The rows of a group lie close to one hidden flat surface of 7 dimensions, which passes through zero. Surfaces can cross.
In the rows, 128 means zero.
Some rows, each with its group after it:
[165  95  89 114 110 138  90 160 162 143  99] => j_76
[121 147 138 162 101 141  58  58 110 164 139] => j_270
[102  85 125 111 104 167 143  83 110  82 171] => j_76
[ 84 151 107 154 116 154  57 108 107  87 187] => j_513
[180 131  82  94 114 120 130 151 156 152  87] => j_76
[121  97  82 194 172  60 149 160 121  87 124] => j_76
[103 160 178 111 102 151 118 161 147 134 152] => j_835
[176 141 157 141  99 137 187  85 102 152 151] => j_270
[ 55 147 173 129 156 120 148  99  89  96 131] => j_270
[123 162 120 122 104 147 153 121 123  99 194] => j_76
[133  57 100 176 204  92 142 124 124  99 162] => j_835
[ 99 133 126 183  97 117 117 103  94 104 125] => j_513
[113 146 130 175 102 117 105 134 136 131 140] => j_76
[128 118 125 135 118 120 129 148 123 132  94] => j_513
[ 99 102 129 107 139 142  91  53 120 137 128] => j_835
[117 109  98  64 199 145  79 124 146 118 148] => j_270
[153 180 133 128 153 109 140 102 108 156 126] => j_76
[113 117 132 164 168 102 118 135 102 124  99] => j_270
[141 122 113 118 115 110 143 171 157 136  92] => j_835
[134 145 129 159 123 157 115 101  68  99 181] => j_513
[ 79  82 153 198 119 135 117 176 102  79 148] => j_513
[140 131 112 123 140 117 151 131 141 123 141] => j_835
[100 124 117 141 145  85 141 188 162 108 102] => j_513
[172 141  79  72 147 116 179 172 167 120 142] => j_835
[112 111 122 132 155 111 152 252 155  87 123] => j_513
[136 116 147 103 138 126 182 146 129 128 112] => j_270
[144 153 102 160 132  89 159  94  96 129 121] => j_835
[139 150 115 127 156 102 156 109 140 127 140] => j_835
[160 115 190  90 139 179 157  97 110 156 153] => j_270
[162 111 155 157 158 140 159 143  92 130 151] => j_270
[161 184  85 186 124  79 133  85 105 145 137] => j_76
[103 110 125 149 149 110  98 153 134 122 102] => j_513

New rows, each followed by its group:
[147 160 132 104 191 144 140  68 110 129 207] => j_513
[ 94 108 153 188 109 114 162 152  99  89 144] => j_513
[125 120 139 122 122 147 126 132 140 122 147] => j_513
[121 137 153  83 160 138 166 108 102 122 127] => j_76
[ 79 161 156 147 111 113 139  85 131 120 169] => j_835
[104 136 103 151 121  80 131  96 126 129  77] => j_270
[109 125 137  91 146 129 119  77 126 149  98] => j_270
[143 132 148  63 103 196  88 146 136 141 119] => j_835
[145 143 127 125 139 118 145  93 116 148 120] => j_513
[ 82  84 159 150 118 119 108  71 157 142 145] => j_513
[133 134  97 118  90 132  87 143 135 134  80] => j_513
[101 101 119 134 137 127 135 108 136  92 173] => j_835
[110 125 132 157  91 129 135 244 158  94 125] => j_270
[131 135 149 129  94 137  83 132 148 174  84] => j_76
[ 94 107 129 123 152 143  80 148 154 104 166] => j_513
[116 129 126 129 129 117 112 108 137 138 114] => j_513
[ 79 124 175 155 177 121 104  84  81 127 125] => j_270
[155 121  76 110 147 112 180 161 154  97 162] => j_835
[153 155  93  84 143 132 118  13  80 145 106] => j_835
[124 115 143 121 194 129  90  73 132 151 157] => j_513
[117 126 120  93 147 128 132 179 177 117 153] => j_513
[156  84 146 176  90 164 103 146  51 131  67] => j_513
[136 129 121  79 146 162 109 104 142 127 166] => j_270
[168  98  95 124 221  78 205 130 101 108 118] => j_270
[135 107 117 153 176 104 161 164 110 113 116] => j_270
[122 177 174 137 110 159 109 113  94 140 152] => j_835
[142 119 110 100 140 113 151 110 123 146  72] => j_76
[129 161 123 134 155 105 176  34  62 120 131] => j_76
[142 197  85 140 153 110 137 129  78 104 148] => j_513
[ 78  45 181 109 127 110 133 132 241 157 116] => j_513
[137 132 101  96 132 135 130  72 109 126 128] => j_835
[168 133  54  73 135 125 178 133 142 102 150] => j_835
[118 164  92 120  84 146 116 139 129 103 157] => j_513
[187  98 130 150 116 156  95 156 137 165 123] => j_270
[111 123 148 123 173 102 171 158 154 116 153] => j_513
[137 141 113 104  79 107 189 181 167 131  86] => j_513
[130 154 105 140  99  90 150 136 117 141  60] => j_513
